The rows come from 6 hidden closed curves, with some noise, and rows from the same curve form a group. Each curve winds through 6 dimensions. The rows are also pushed far along 4 directions, which tell nothing about the answers.
In the rows, 128 means zero.
Known rows, each followed by its group:
[119 118 126 129 158 137 134 158 141 180 120 172 138 181 121  92] : Q_949
[132 146 123 136 149 119 111 123 118 126 163 105 134 109 131 130] : Q_11
[138 112 174 125 118 110 145 143  73 135 142 121 135 135 159 114] : Q_537
[112 133 122  99 108  83 131 100 162 161 106 175 155  98 113  88] : Q_949
[110 112 112 134 146 156  81  91 173 197 138 184 122 126 106 150] : Q_438
[119 112 144 134 110  74 141 126 110 130 137 103 151 115 142 116] : Q_179
[128 154 114 130 124 147 134 115 159 127 108 135 121 142 110 134] : Q_179
[104 112  74 133 146 121  95 127 169 144 136 101 111 139 122 187] : Q_537
[ 83 117  56 179 147  80 154 179 168  97  77  90 117 146 130 145] : Q_11
[ 65 126 118 135  94  13 173 114 182 100  67 118 157  55 142 125] : Q_537
[ 96 147  99 148  94  83 187 177 144  60  98  88 122 104 143 142] : Q_600
[160 125 141 117 147 137 103 114 101 115 145 121 127 115 127 101] : Q_600
[104 145 112 124 144 145 125 156 140 121 152 131 132 119 127 154] : Q_600
[111 137  93 177 119 124 151 177 103 130  78 142  73 176 156 112] : Q_438
[121 124 116 128 134 114 156 174 145 157 120 120 114 173 136 117] : Q_179
[133 143 148 110 143 145 138 157  87 110 157 120 141 141 139 110] : Q_600
[139 137 131 138 145 160 125 123 132 126 111 139 114 149 115 104] : Q_179
[129 136 149 121 137  99 149 114 147  99 106 123 163  87 124 126] : Q_438
[151 117 172 180 138 159 159 190  45 182 102 181  78 210 171  46] : Q_438
[135 143 121 102  91 108 120 104 117 130 154 121 150 109 114 118] : Q_949
[ 85 133 131 104 148 107 131 111 165 125 118 150 181 102 107 118] : Q_11
[ 99 113 125 120 130 112 139 101 180  81 100 130 172  82 105 158] : Q_949
[154 129 176 129 131 136 140 131  60 107 130 127 138 138 147  82] : Q_179
[156 144 153 134 126 153 136 114 104  95 119 149 141 108 121 103] : Q_600
[133 117 184 119 122 133 134  95 112 102 129 102 126 115 141 129] : Q_537
[112 157  65  90 117 159 126 185 103 103 159  39  99 230 133 226] : Q_537
[135 115 124 119 126 125 110 136  97 160 168 103 128 168 137 158] : Q_179
[ 86 132  57 164 121  60 157 152 183  85  91  73 131 108 122 151] : Q_179
[135 135 133 146 145 113 148 163  62 119 127 106 149 177 144 116] : Q_600
[120 148  97 118 100  89 140 148 116  94 137  84 129 128 128 113] : Q_949
[126 116 121 123 123  85 130 145 112 120 148  94 138 118 144 135] : Q_179
[137 137  98 122 136 147  89 126 109 111 183 103 135 109 114 164] : Q_537
[ 77 129 103 177  96  69 176 131 156  71  79  97 141  96 125 133] : Q_438
[134 123 125 137 115 115 149 169  99 145 121 115  94 165 156 118] : Q_11
[174 116 189  92 143 200 126 132  95 183 134 197 123 171 133 102] : Q_949
[155 149 137 136 114 162 139 144  68  81 131 110 114 145 140 126] : Q_11
[126 126 169 112 120 141 104  89 125  97 221  82 167  55 116 162] : Q_949
[125  91 132 156 108 121 133 133 112 129 122 132 122 125 137 136] : Q_11
[ 86 142 146 128 136  49 160 118 155 113  94 145 171  64 130  71] : Q_11
[111 128  91 107 156 134  75 103 152 135 173 113 163 116 100 184] : Q_600
[133 154  78 159 130 142 111 124 133  76 134  78 112 112 116 170] : Q_11
[150 138 142 128 131 164 131 137 100 124 108 158 112 147 133 115] : Q_11
[134 106 185 145 152 188 108  91 137 223 130 235 129 146 117  90] : Q_438
[144 147 186 147 122 126 184 174  68 124 109 151 122 143 165  57] : Q_949
[148 137 134 114 114 104 133 136 106  83 144  75 118 101 145 129] : Q_438
[104 151 116  74 121 157  90  82 156 166 153 167 158 129  98 180] : Q_438
[143 106 140 118 157 125 117 132 150 157 142 129 127 128 131 131] : Q_438
[131 141 145 126 121 149 150 120 141  98  84 152 120 115 126 110] : Q_438
[133 136 126 115 136 153 133 123 169 109  92 141 113 122 116 142] : Q_438
[116 118  93 114 110 112 138 124 164  94  77 127 133 114 120 181] : Q_949
[124 137 111 115  93  94 170 144 138  90  78 113 131 135 127 128] : Q_600
[148 129 120 133 130 130 136 169 104 136 109 115  76 172 153  99] : Q_179
[137 134 134 108 110 128 102  92 130 153 171 137 138  91 118 133] : Q_949
[141 124 206 143 130 125 144  84 105 106 128 145 160  92 118  39] : Q_179
[110 142  42  91 111 128  95  94 205 136 118 123 143 129  90 231] : Q_600
[133 137 124 145 143 108 181 200 113 116  84 135 123 158 152 108] : Q_179
[137 121 164 125 113 118 122 105 102 106 139  98 121  98 146 141] : Q_537
[120 137 140 136 140 154 120 135 122 138 177 115 135 121 133 159] : Q_949
[135 140 128 130 139 125 131 148  65 110 151  90 159 174 132 139] : Q_600
[ 86 133 141 108 146 112 127 105 182 117 141 148 184  70 103  98] : Q_949
[156 115 138 165 158 137 139 167  99 113 142 108 124 139 141 105] : Q_179
[131 113 184 148 107 115 173 141  84 127 116 147 147 138 145  81] : Q_11
[112 156 111 116  68  66 142  77 133  36 144  57 180  45 107 171] : Q_600
[107 114 124 142 168  97 118 116 180 185 107 175 135 101 125  97] : Q_11
[119 146 149  93 121 159  93  65 159 131 185 109 139 102 100 148] : Q_537
[163 163 120 120 113 158 107 102  92  82 164  91 135 111 116 171] : Q_600
[ 96 138 107 100 127 128 112 101 156 134 158 138 184 113 100 167] : Q_537
[143 101 223 139 113  82 177 143  42  93 140 124 169  90 165  49] : Q_537
[148 152 150 126 147 138 129 137 102 109 157 103 122 126 137  90] : Q_11
[152 113 214 132 130 151 137 109  92 139 131 132 115 140 152 100] : Q_537
[122 151 104 105 103 132 141 136 147 118 149  90 130 154 115 158] : Q_179
[117 116 110 145 136 110 114 133 134 166 134 132 119 137 135 144] : Q_438
[135 129 158  81 140 171 109  99 164 190 150 172 135 148 106 118] : Q_11
[123 128  94 125 144 117 125 169 108 116 125 132 139 135 137 140] : Q_537
[165 132 171 125 142 204 129 129 115 152 108 180  95 159 134 102] : Q_438
[133 111 168 139 158 158 123 125 131 126 158 142 140 102 130 117] : Q_949
[109 142 142 120 134 142 154 141 130 111 134 135 168 138 118 131] : Q_600
[137 147 140 150 132 138 134 128 117 134 121 142 105 125 131  88] : Q_537

New rows, each followed by its group:
[141 151 100 116  95 118 158 150 117  71  98  89 121 151 126 148] : Q_600
[109 126 173 122 114 105 153 108 133 113 118 108 134 122 139 114] : Q_537
[104 127 151  74  87 137  99  22 186 124 171 152 202  48  75 175] : Q_11
[171  86 112 143 130 144 118 165  84 126 142  88  83 183 146 150] : Q_949
[ 73 155  49 111 146 138 110 141 201 144 136 122 141 135 107 225] : Q_949
[101 147  94 164 140  87 167 192 119 106 115 103 118 147 143  83] : Q_949
[ 85 132  59 125 145 166  90 115 190 161 114 155 126 161  95 206] : Q_438
[ 78 117 108 153 144  62 165 136 173  71  33 130 151  91 133 131] : Q_537
[134 155  83 134 145 149 138 158 166 121  87 141  97 144 120 138] : Q_179
[163 162 142 140 115 146 131 140  57  97 150  98 110 130 146 124] : Q_11
[125 154  95 139 119 108 186 198 114  84  52 101  96 186 158 146] : Q_438
[ 73 101 133 150 131  27 161 111 166 137  46 165 166  95 133  70] : Q_179
[121 130 131 141  95 112 139 102 145 133 127 122 132 109 117 143] : Q_11
[136 106 148 131 101 101 139 129 103  96 170  72 134 106 142 140] : Q_949
[146 133 160 114 134 138 125 115  84 101 144 124 159 121 129 114] : Q_179
[129 128 121 118 159 150 115 121 155 151 134 158 163 131 107 151] : Q_179
[163 109 186 178 129 129 136 130  52  99 143 136 128  94 151  68] : Q_11
[146 107 136 129 124 136 144 132 128 124  81 158 119 136 137 139] : Q_949
[103 130  70 157 140 101 156 147 215 128   7 172  84 124 134 142] : Q_438
[121 137  54 122 116  89 112 147 131 114 118  82 106 140 138 177] : Q_600
[108 120  81 131 128 106 111 118 180 138 125 106 116 124 115 151] : Q_179
[150 135 121 132 154 204  78 135  79 138 182 116 106 173 124 152] : Q_438
[102 125  89 144  96  66 180 169 160  63  82  62 103 125 146 153] : Q_438
[118 147 153 142 100  98 157 129  85 113 118 122 143 121 145 111] : Q_438
[136 137 101 138 134 164 144 184 131 142 120 137  86 168 143 153] : Q_600
[114 139 133 152 142 104 158 169 117 131 129 132 131 131 139  63] : Q_949
[143 139 123 141  89 113 146 134 105 114 118 112  98 118 147 131] : Q_11
[133 121 153 110 144 124 124 119 127 151 100 171 122 130 132  82] : Q_179
[155 133 119 114 130 139 117 148 101 137 167 108 116 135 145 151] : Q_179
[147 130 201  99 101  94 136  85 110  86 165 102 157  33 136  83] : Q_438
[125 154  28 101 134 152 112 171 190 141 136  98  84 168 118 218] : Q_179
[100 119 124 134 135  83 133 111 139 115 101 132 170 110 121 132] : Q_179
[116 135 127 102 146 128 138 127 150 111 120 120 168 135 114 153] : Q_438
[161 144 192 111 114 129 132  82  92  68 183  77 173  66 120 126] : Q_438
[115 162  86 102 140 126 116 148 135 139 135 107 120 158 131 166] : Q_11
[ 87 152  74  87 129 146  97 108 179 166 117 163 142 151 102 198] : Q_438
[159  79 187 122 140 181  84  94 102 193 181 187 125 119 127 106] : Q_11
[143 131 133 127 139 148 116 128  86  88 131  97 128 153 129 117] : Q_179
[101 104 108 113 148 112 116 132 173 180 106 150 130 168 121 130] : Q_179
[124 159 199 145 129 121 171 118 101 107 125 168 169  75 132  36] : Q_949
[165 119 166 157 103 114 151 134  72 108 120 121 116 109 156 101] : Q_949
[132 134 136 142 110 145 107  93 130 143 127 156 100  95 128 125] : Q_438
[118 139 113 110 129 113 126 127 115  86 115 108 149 126 122 145] : Q_179
[ 97 111 138  76 118 106 111 100 139 108 184  82 178 108 116 183] : Q_537
[122 117 133 147  94 108 127  92 140 120 135 124 141  83 117 144] : Q_11
[140 112 180  78 127 145 105 103  81 120 205 112 180 108 122 145] : Q_537
[115 122  97 121 181 177 117 167 157 153 123 153 118 181 121 153] : Q_949
[102 157  95  92 128 117 121  91 225 112 107 156 156  51  91 145] : Q_179
[150  96 143 173 163 113 170 197 114 162  53 179  90 184 159  39] : Q_600
[107 113  90 123 158 171  66  93 190 210 141 191 121 140 101 171] : Q_438
[148 171 102 125 154 180  99 121 131 131 150 110 110 155 113 163] : Q_11
[147 135 107 120 158 166 110 150 126 140 116 133  93 169 124 124] : Q_179
[131 130 120 134 139 131 136 164 110 104 148 100 117 135 138 106] : Q_949
[157 140 120 137 121 148 120 177  64 142 180  81  76 185 157 124] : Q_537
[129 114 148 127 132 122 123 120 134 155  99 140 100 128 149 139] : Q_537
[119  96 135 129 119  88 137 128 150 144 123 131 132 106 136 124] : Q_949
[127 134 132 159 161 127 141 164  97 123  84 158 112 151 146  78] : Q_438
[116 114 125 157 158 129 142 145 128 142  99 154 143 149 132 124] : Q_537
[ 90 142  81 128 129  71 152 147 145  68  64 112 146 121 131 140] : Q_179
[110 151  76 148 127  87 167 164 184 105  48 145 113  99 133 122] : Q_179
[122 129 127 129 148 129 130 117 158 126 134 140 168 104 111 141] : Q_179
[130 135 126 115 124 131 122 144 109 160 174 137 135 139 126 103] : Q_537
[127 103 143 142 146 117 119 126 144 170 129 134 100 130 143 114] : Q_537
[122 139 112 131 121 107 121 135 117 118 162 118 146 101 120 110] : Q_537
[174 143 128 129 136 173 108 131  97 130 152 110 100 149 137 166] : Q_438
[116 136  94 139 146 135 135 179 119 146 141 111 123 191 126 128] : Q_949
[144 138 200 107 128 148 154 135  95 165 137 182 141 132 144  71] : Q_949
[143 100 135 170 126 131 153 176 107 149 122 117  88 191 148 104] : Q_11
[135 135 118 118 118 114 131 143 114 105 132  88 102 135 139 115] : Q_179
[156 155 142 153  99 188 124 145  29 104 169 102  90 178 148 133] : Q_438
[170 126 155 143 156 184 118 151  85 124 144 122  97 164 141 108] : Q_438
[143 142 122 139 164 141 105 122 154 162 118 156 106 119 128 102] : Q_11
[144 135 181 124 141 144 160 136 110 105  96 155 125 121 138  70] : Q_438
[141 126 156 128 112 119 116  99 126 139 139 141 108  75 136 103] : Q_438
[122 107 138 154 139  89 138 144 113 102 114 128 124  91 145  82] : Q_11
[134 148 141  99 127 156 142 155  74 103 145 107 139 172 138 145] : Q_537
[160 121 152  97 132 165  98 114  99 198 142 161  89 178 137 109] : Q_179
[108 122 108 142 140 113 132 131 134 112  90 115 130 155 123 114] : Q_179
[151 109 134 159 168 188 103 122 139 180 119 189 110 152 120 119] : Q_11
[155 101 207 139 124 141 149 105  97 101 135 141 162  95 129  96] : Q_949
